Each new row is followed by what is left after taking away its nearest point in the smallest flat space through zero that holds the last named rows.

z_508 (6 x 9)
[[3.025,-4.364,0.823,-1.476,-4.242,0.178,-1.004,1.523,-4.624],
[0.185,-3.459,-0.352,5.402,-2.951,3.278,0.061,-2.306,-0.795],
[2.219,-3.910,-2.646,-2.190,0.702,-0.541,-1.431,-2.721,2.070],
[-2.503,-1.478,-1.660,-2.900,1.368,4.326,0.607,0.976,0.185],
[-0.680,1.305,-3.758,3.282,3.395,-1.326,0.897,3.420,1.341],
[0.765,-8.522,-3.770,-1.425,-0.295,-4.309,2.167,-2.679,2.544]]
New rows:
[-0.607,2.220,-0.136,-1.831,1.184,0.285,-0.105,4.154,0.011]
[0.096,-0.112,0.280,-0.012,-0.524,0.125,-0.161,0.621,0.947]
[-0.706,5.965,1.707,-1.706,1.679,0.430,-1.394,0.060,0.521]
[-0.195,0.175,-0.342,-0.054,-0.206,-0.098,-0.083,-0.167,-0.188]
[-0.099,-1.912,-5.542,0.516,-2.237,2.351,1.335,2.926,-1.583]
[0.070,1.538,-2.201,-0.591,-2.294,0.025,0.809,-0.421,0.183]
[-5.846,2.281,-0.913,0.518,0.947,1.024,-1.486,-0.230,1.096]
[-2.607,-0.023,-0.953,0.049,-0.942,-1.105,-2.739,-0.177,-0.511]

z_892 (6 x 9)
[[-1.773,-2.566,2.087,-0.398,3.054,-1.443,0.999,-2.612,-0.603],
[-1.390,-5.393,-0.748,-5.034,4.428,0.128,1.493,1.121,-0.535],
[0.819,0.423,-1.325,-2.184,2.459,0.399,-0.526,1.539,-2.711],
[-1.790,2.230,-2.338,0.098,-2.512,2.191,-2.420,-1.769,0.996],
[-1.555,-0.150,-1.169,-2.738,-0.663,4.135,-2.427,2.979,2.453],
[2.713,4.185,1.487,-2.185,-0.382,-2.578,3.635,-1.505,4.354]]
New rows:
[0.068,0.013,2.190,-0.052,3.068,0.426,-0.627,2.852,1.238]
[-0.190,0.130,-0.740,0.689,0.857,-0.454,-0.233,0.306,0.699]
[-3.398,-0.140,-1.453,2.375,0.203,-1.066,-0.553,-0.698,-1.491]
[-1.897,0.803,-0.746,0.632,0.546,-1.101,0.576,1.201,0.311]
[-1.882,4.442,-0.455,0.819,-1.083,-0.996,3.409,-0.323,1.286]
[-2.882,1.339,-0.523,0.750,0.248,0.040,2.457,1.420,-0.451]
[0.123,-0.021,1.303,-1.438,0.194,-5.755,0.304,-0.038,-3.248]
[-1.462,0.163,0.964,-1.721,-1.756,-2.947,-1.603,0.979,-0.660]
[-5.965,0.783,2.006,-0.572,2.838,2.437,0.018,-0.447,1.020]
[-2.376,1.137,-0.505,0.749,0.319,0.228,2.212,1.152,-0.350]
[1.405,-2.149,0.925,-1.384,-2.466,3.120,0.976,1.170,-0.156]
[1.226,-0.479,1.408,-1.036,-1.366,2.119,0.905,-1.191,-1.336]

z_494 (6 x 9)
[[2.080,-2.962,0.603,4.998,1.410,-2.013,4.279,-3.596,-7.309],
[3.833,2.492,0.028,5.242,-0.639,2.231,4.368,-0.763,-3.002],
[1.188,-0.917,0.732,5.531,-0.644,1.560,4.782,-3.611,-3.454],
[-3.493,-2.714,0.066,3.722,-0.161,1.926,5.953,-5.270,-0.251],
[0.637,0.754,-0.589,2.809,-6.135,1.805,0.488,5.914,-3.180],
[-1.167,-3.268,-4.229,7.834,0.489,-7.647,-1.495,1.847,3.552]]
New rows:
[-2.648,-0.658,0.524,-6.006,-0.136,-0.608,0.588,4.247,0.679]
[0.508,-0.559,1.528,-0.159,-0.018,-0.520,0.946,0.702,0.737]
[-0.816,-1.462,0.914,-0.794,2.934,-7.305,3.766,3.614,0.964]
[0.579,-0.240,4.287,-0.335,-0.475,-2.124,2.342,1.366,1.580]
[0.485,3.415,0.071,-0.530,3.504,0.265,-3.271,-0.400,2.018]
[-1.555,1.055,-0.003,0.933,1.068,0.634,-1.137,0.105,-0.918]
[-1.455,-2.025,-2.966,-4.082,-1.494,-0.126,-0.140,-0.404,0.570]
[1.464,-0.763,-2.591,-1.057,-1.389,0.115,0.040,-1.232,0.120]

z_876 (6 x 9)
[[-0.161,0.960,-2.492,3.779,3.599,2.412,-2.439,-8.522,0.723],
[1.493,0.989,2.400,3.771,-1.460,-0.424,-1.013,-5.181,0.925],
[-0.322,-0.548,0.948,7.278,5.195,-5.639,-0.939,-7.740,1.857],
[-1.053,-1.231,-2.670,2.673,3.041,0.986,-0.618,-6.283,-3.291],
[4.405,-1.103,-3.249,4.641,0.927,-2.863,-3.309,-3.452,-2.956],
[0.105,1.496,-2.046,4.672,1.576,-3.427,0.316,-8.522,-4.566]]
New rows:
[1.267,-3.419,0.886,2.831,-0.098,4.198,0.561,2.349,-5.965]
[0.515,1.724,0.815,2.582,1.471,1.643,1.066,1.778,-1.116]
[-0.866,3.822,-5.965,0.270,4.945,-0.098,1.933,0.850,-3.041]
[0.587,1.148,0.358,2.088,1.014,1.318,1.314,1.311,-0.630]
[-0.249,4.521,1.090,-2.763,0.378,0.154,2.146,-5.965,0.611]
[1.823,-0.564,0.859,-2.411,0.972,-0.473,0.337,-1.236,0.026]
[-0.146,0.692,3.710,-1.080,0.639,0.959,-0.567,-1.331,1.315]
[0.722,0.396,1.369,-1.343,1.154,-0.166,-0.904,-0.330,-0.763]

z_715 (6 x 9)
[[-2.845,-4.473,-3.131,-0.030,-0.269,2.618,2.610,2.794,0.083],
[-2.618,2.506,0.601,1.854,1.578,1.537,-1.732,5.946,1.779],
[-1.199,0.091,4.212,-3.582,-2.939,3.150,0.166,2.865,0.062],
[-0.423,0.040,-0.199,-4.967,6.447,-1.734,1.411,4.213,-0.249],
[-1.154,-3.282,4.720,1.582,2.242,3.237,2.499,-2.787,-1.988],
[3.431,-0.540,1.163,-0.552,2.263,3.833,-5.174,-2.436,2.286]]
New rows:
[-1.407,-2.573,1.011,2.699,-3.491,1.989,-2.466,-2.607,-2.408]
[-1.172,-0.936,-0.002,-0.192,-0.093,-0.697,-2.290,0.154,-2.264]
[1.342,-3.736,-0.721,1.299,0.126,-3.912,1.669,1.858,-2.245]
[2.182,-2.570,1.221,1.183,-0.544,-1.741,-1.096,2.120,-0.981]
[3.409,-0.120,2.904,1.790,-3.041,0.725,-0.068,1.387,2.949]
[3.095,-1.271,1.187,1.223,-0.370,-0.890,1.738,1.570,2.210]
[3.502,0.709,0.650,-1.015,1.622,-4.084,-3.752,1.748,-0.146]
[1.248,-2.256,1.006,0.827,-0.438,-1.614,-1.371,1.575,-1.004]
[-3.711,-4.092,2.386,-3.190,-3.828,-3.982,1.011,-2.064,2.929]
[-3.420,-2.751,1.875,-0.556,-0.187,-3.437,-1.615,-1.211,4.397]

z_520 (6 x 9)
[[-1.056,0.768,0.341,3.260,-0.089,0.884,-3.546,0.660,-0.278],
[-3.920,-1.306,-2.802,1.956,0.611,1.224,-3.135,-0.829,1.794],
[2.460,0.756,1.422,-1.987,-0.150,4.050,-2.063,-2.166,-0.493],
[-0.854,0.835,1.160,-3.929,3.014,1.148,1.133,-1.633,-0.346],
[0.742,-1.182,-2.185,3.294,0.235,0.411,1.333,-0.333,-0.435],
[-2.671,-3.350,0.852,3.574,3.333,0.556,0.032,1.548,4.560]]
New rows:
[-3.418,-0.935,-2.865,-4.553,-1.028,1.014,0.777,5.393,-2.296]
[-0.889,-1.396,-1.328,-1.536,-0.123,3.400,0.472,5.476,-2.282]
[-1.439,2.407,-1.475,-2.397,0.976,-0.661,0.448,1.624,0.683]
[0.521,1.593,-1.293,-0.310,0.420,0.784,0.186,1.612,1.008]
[4.708,-2.916,-3.922,3.507,4.190,0.023,-0.559,1.742,-4.465]
[2.389,-2.795,-1.865,-1.654,2.724,-1.248,-2.789,2.551,-1.694]

z_551 (6 x 9)
[[-3.240,0.578,0.076,1.377,-1.197,3.396,4.443,2.300,-5.912],
[-3.717,2.237,4.434,-0.939,0.294,3.872,3.212,-4.612,-0.843],
[-5.948,0.687,-7.877,-2.859,1.198,5.185,4.792,-3.648,-2.878],
[0.922,2.177,-1.369,1.952,-0.735,0.675,0.352,-5.062,-1.951],
[-5.692,-2.188,-3.895,1.216,1.913,6.170,-0.477,-3.480,-6.320],
[-5.362,2.221,-1.162,-2.516,0.528,5.415,0.023,0.687,-3.036]]
New rows:
[3.942,-4.114,2.537,-3.847,3.007,-1.506,0.732,-1.119,3.734]
[3.008,-0.633,0.443,-2.439,1.303,1.181,0.394,-0.163,-1.626]
[1.207,-2.890,-1.891,0.872,-2.579,0.455,0.465,2.120,-4.132]
[0.855,-1.161,0.183,-1.559,-1.936,0.579,-0.205,-0.440,-0.544]
[2.129,1.871,3.086,-0.594,1.440,3.253,-3.055,0.213,3.796]
[2.048,0.054,-0.239,1.032,1.010,2.977,0.555,0.649,1.295]

z_578 (6 x 9)
[[-0.806,-0.748,-0.646,-1.806,2.590,0.860,-1.377,4.328,-3.241],
[-2.226,-0.482,0.689,-0.736,0.033,-0.875,1.239,0.883,-0.316],
[-2.812,2.076,-0.331,0.373,-4.239,-2.495,-1.180,3.696,4.031],
[2.726,2.427,-2.397,-3.017,1.772,3.518,1.526,-2.310,2.710],
[3.137,-1.343,-1.011,1.264,0.146,-0.814,2.621,-1.604,-1.295],
[-1.095,1.179,-2.293,-4.419,-3.452,-4.821,3.618,4.801,2.268]]
New rows:
[4.246,-1.485,-1.491,-2.618,2.511,-1.640,4.443,-2.616,-1.439]
[0.138,-0.111,0.097,0.142,1.009,-0.738,-0.185,0.052,0.651]
[-0.711,2.519,-0.756,4.231,-0.932,-2.395,2.968,2.165,-1.679]
[-0.227,3.541,0.158,0.705,0.373,-0.826,0.487,-0.310,-1.727]
[0.419,2.220,-1.824,-0.108,-0.491,3.084,5.965,-1.478,-0.070]
[-0.241,1.700,0.118,-0.006,-1.869,1.187,0.634,-0.123,-1.965]
[1.269,-1.359,-1.993,-4.364,5.965,-0.520,-0.431,-1.281,0.833]
[-0.226,-1.628,-1.152,0.275,3.000,-2.286,-1.095,-0.348,2.299]
[-5.340,-0.636,-1.181,2.618,-0.309,0.040,2.403,4.730,0.682]
[-0.428,-0.310,-0.834,-0.045,-0.248,0.066,-0.204,-0.337,-0.175]

z_769 (6 x 9)
[[0.927,1.141,3.061,-0.500,-1.139,3.020,0.600,-3.686,1.503],
[6.392,3.731,0.967,4.512,-0.838,-0.132,5.251,1.229,3.253],
[-0.445,-0.942,0.851,-1.147,1.724,1.995,0.542,-0.201,-2.798],
[0.567,4.854,0.683,-0.727,0.315,-2.329,4.859,-5.245,-2.277],
[3.305,2.546,-1.199,-0.195,-1.936,-1.440,3.025,-3.197,2.390],
[2.141,2.269,-0.337,-0.597,1.256,1.980,2.435,-6.094,5.915]]
New rows:
[0.108,0.427,1.657,-0.597,-0.354,-0.973,-2.043,0.873,-1.005]
[1.039,0.517,0.641,-0.801,0.760,-0.610,-1.002,0.169,0.011]
[-0.441,2.938,0.231,0.661,0.938,-0.128,-4.065,0.054,1.659]
[1.493,2.273,-0.522,-0.542,0.776,0.431,-2.389,0.187,-0.630]
[-1.534,2.139,-2.997,-4.115,0.662,-0.699,1.892,0.645,-0.040]
[-1.123,2.081,-0.229,-2.365,-0.547,1.093,0.899,2.049,0.847]
[1.594,-0.200,-2.675,0.825,-0.745,3.119,0.059,-4.138,-4.281]
[0.234,0.375,-2.535,3.450,-0.558,1.587,-1.583,-1.889,-1.732]
[-0.646,-1.968,2.335,3.061,0.432,-0.524,0.009,-3.624,0.627]
[0.381,-3.112,0.510,2.507,0.173,-1.294,0.284,-2.055,-0.499]

z_706 (6 x 9)
[[3.631,1.566,-2.381,-0.979,-4.272,0.144,2.370,-3.290,-0.879],
[-0.817,-5.270,1.516,-5.292,2.452,2.050,0.099,2.351,1.573],
[0.931,5.962,-1.324,-1.222,0.869,0.956,-0.931,2.075,-0.649],
[-3.443,1.011,-2.627,1.183,-3.668,1.523,2.549,-4.564,-1.441],
[1.247,-3.425,-1.407,-3.336,-3.360,-3.079,-0.512,-6.075,-5.372],
[-1.530,-0.311,-0.200,-0.768,-2.272,0.522,-1.745,-4.012,-1.851]]
New rows:
[-3.821,4.122,0.014,3.149,-3.126,1.369,-3.974,-4.124,-1.714]
[-0.094,-0.101,0.005,0.034,-0.508,0.011,-0.116,0.457,-0.174]
[-2.029,-3.491,2.014,-2.594,-2.771,-1.151,-2.620,-3.077,-2.989]
[-0.509,0.187,1.069,-0.301,-1.499,-0.434,0.234,1.025,-0.326]
[-1.996,-0.446,-0.337,-1.890,1.064,2.085,0.153,-0.100,1.465]
[0.021,0.096,-0.381,-0.129,0.581,-0.265,-0.054,-0.573,0.564]
[1.726,3.771,-1.959,0.944,0.616,-1.817,3.593,3.048,1.163]
[-0.382,0.290,0.131,-0.458,-0.245,-0.816,0.048,-0.120,0.729]
[-3.442,-2.825,0.004,-0.724,2.029,-3.545,1.750,-3.402,-0.196]
[-0.360,0.972,0.356,-1.009,1.495,-1.573,0.605,-2.001,2.003]
[-1.547,-0.032,3.449,-0.006,-1.493,1.064,0.833,-0.847,-1.704]
[-0.128,0.627,3.176,-0.150,-0.866,0.419,1.452,0.518,-1.591]

z_585 (6 x 9)
[[-3.277,7.326,1.522,0.176,2.941,2.515,0.452,-1.197,-1.740],
[-0.263,2.266,-2.864,-0.585,4.305,2.791,-3.538,-4.534,0.593],
[-4.934,4.505,-2.604,-0.890,0.131,0.418,0.977,-1.633,-3.209],
[-0.278,-3.031,-0.550,-1.951,0.521,-1.608,-0.386,-1.539,-0.495],
[-0.258,-3.879,0.265,2.404,-3.163,-1.380,2.503,-1.678,3.155],
[1.367,3.678,-2.238,-2.057,4.346,-3.170,-0.064,1.512,0.168]]
New rows:
[3.537,2.357,2.114,0.294,2.031,-0.460,2.358,3.234,-3.152]
[1.884,-0.297,-0.421,1.088,0.701,0.410,1.884,-0.962,-2.129]
[0.599,-1.755,-1.104,-3.925,2.590,2.202,-2.306,-0.842,-3.400]
[0.458,-0.323,-0.419,-0.400,0.436,0.971,1.343,0.068,-0.188]
[-1.926,-1.555,-3.406,-2.871,4.045,-3.350,-3.088,-3.162,-0.043]
[-1.247,-0.141,0.291,0.737,0.179,-0.805,-1.457,0.591,0.437]
[-0.545,-0.262,-2.608,-2.414,0.428,-1.087,-2.882,0.244,2.350]
[-1.545,0.365,0.347,-1.381,-0.802,-0.170,-1.490,0.799,2.074]
[3.149,2.102,-2.434,-2.694,2.331,-2.231,-3.734,0.639,-1.844]
[0.827,0.847,0.510,0.173,-1.078,-1.115,-0.896,-1.042,-0.477]
[3.009,-3.440,-3.362,0.150,-3.453,-1.392,3.235,-1.768,2.568]
[1.970,0.508,-0.294,-1.453,-0.711,1.039,1.918,-1.077,-0.435]

z_512 (6 x 9)
[[1.978,-5.454,-2.222,2.533,0.904,2.526,-2.579,-5.412,2.401],
[3.219,-8.342,1.365,6.856,-2.824,4.740,4.575,-1.521,-1.212],
[4.357,-3.303,-0.488,4.626,-4.953,4.684,0.524,-1.336,0.188],
[3.726,-1.373,-5.254,6.800,-6.144,5.583,0.051,-4.826,-1.747],
[2.528,-8.268,1.102,3.352,-0.134,8.159,-1.398,-0.923,0.248],
[1.296,-5.142,-1.836,6.711,0.275,5.249,-1.961,-4.663,1.890]]
New rows:
[-0.169,0.845,-1.796,1.859,1.145,-1.801,1.858,-1.944,-2.688]
[1.206,0.339,0.276,0.386,0.876,-0.245,-0.327,-0.018,-0.841]
[-0.997,2.663,4.052,2.083,-0.337,1.939,-0.742,0.653,1.505]
[-0.393,0.701,1.740,-0.494,-0.346,0.638,0.220,-1.799,-0.312]
[2.177,2.927,-3.992,-1.564,2.267,4.069,3.738,-1.128,1.197]
[2.387,2.152,-1.725,-1.311,2.935,2.890,4.259,-0.124,2.860]
[1.877,3.766,-4.078,3.952,-2.730,0.606,-2.274,-1.660,3.506]
[0.226,-0.173,-1.303,-0.026,0.374,0.136,0.593,0.992,0.832]
[2.190,-3.008,-1.676,-1.879,3.942,2.898,-3.796,1.533,-2.375]
[2.502,-0.048,-1.028,1.164,1.850,-1.063,-0.861,1.579,-1.295]
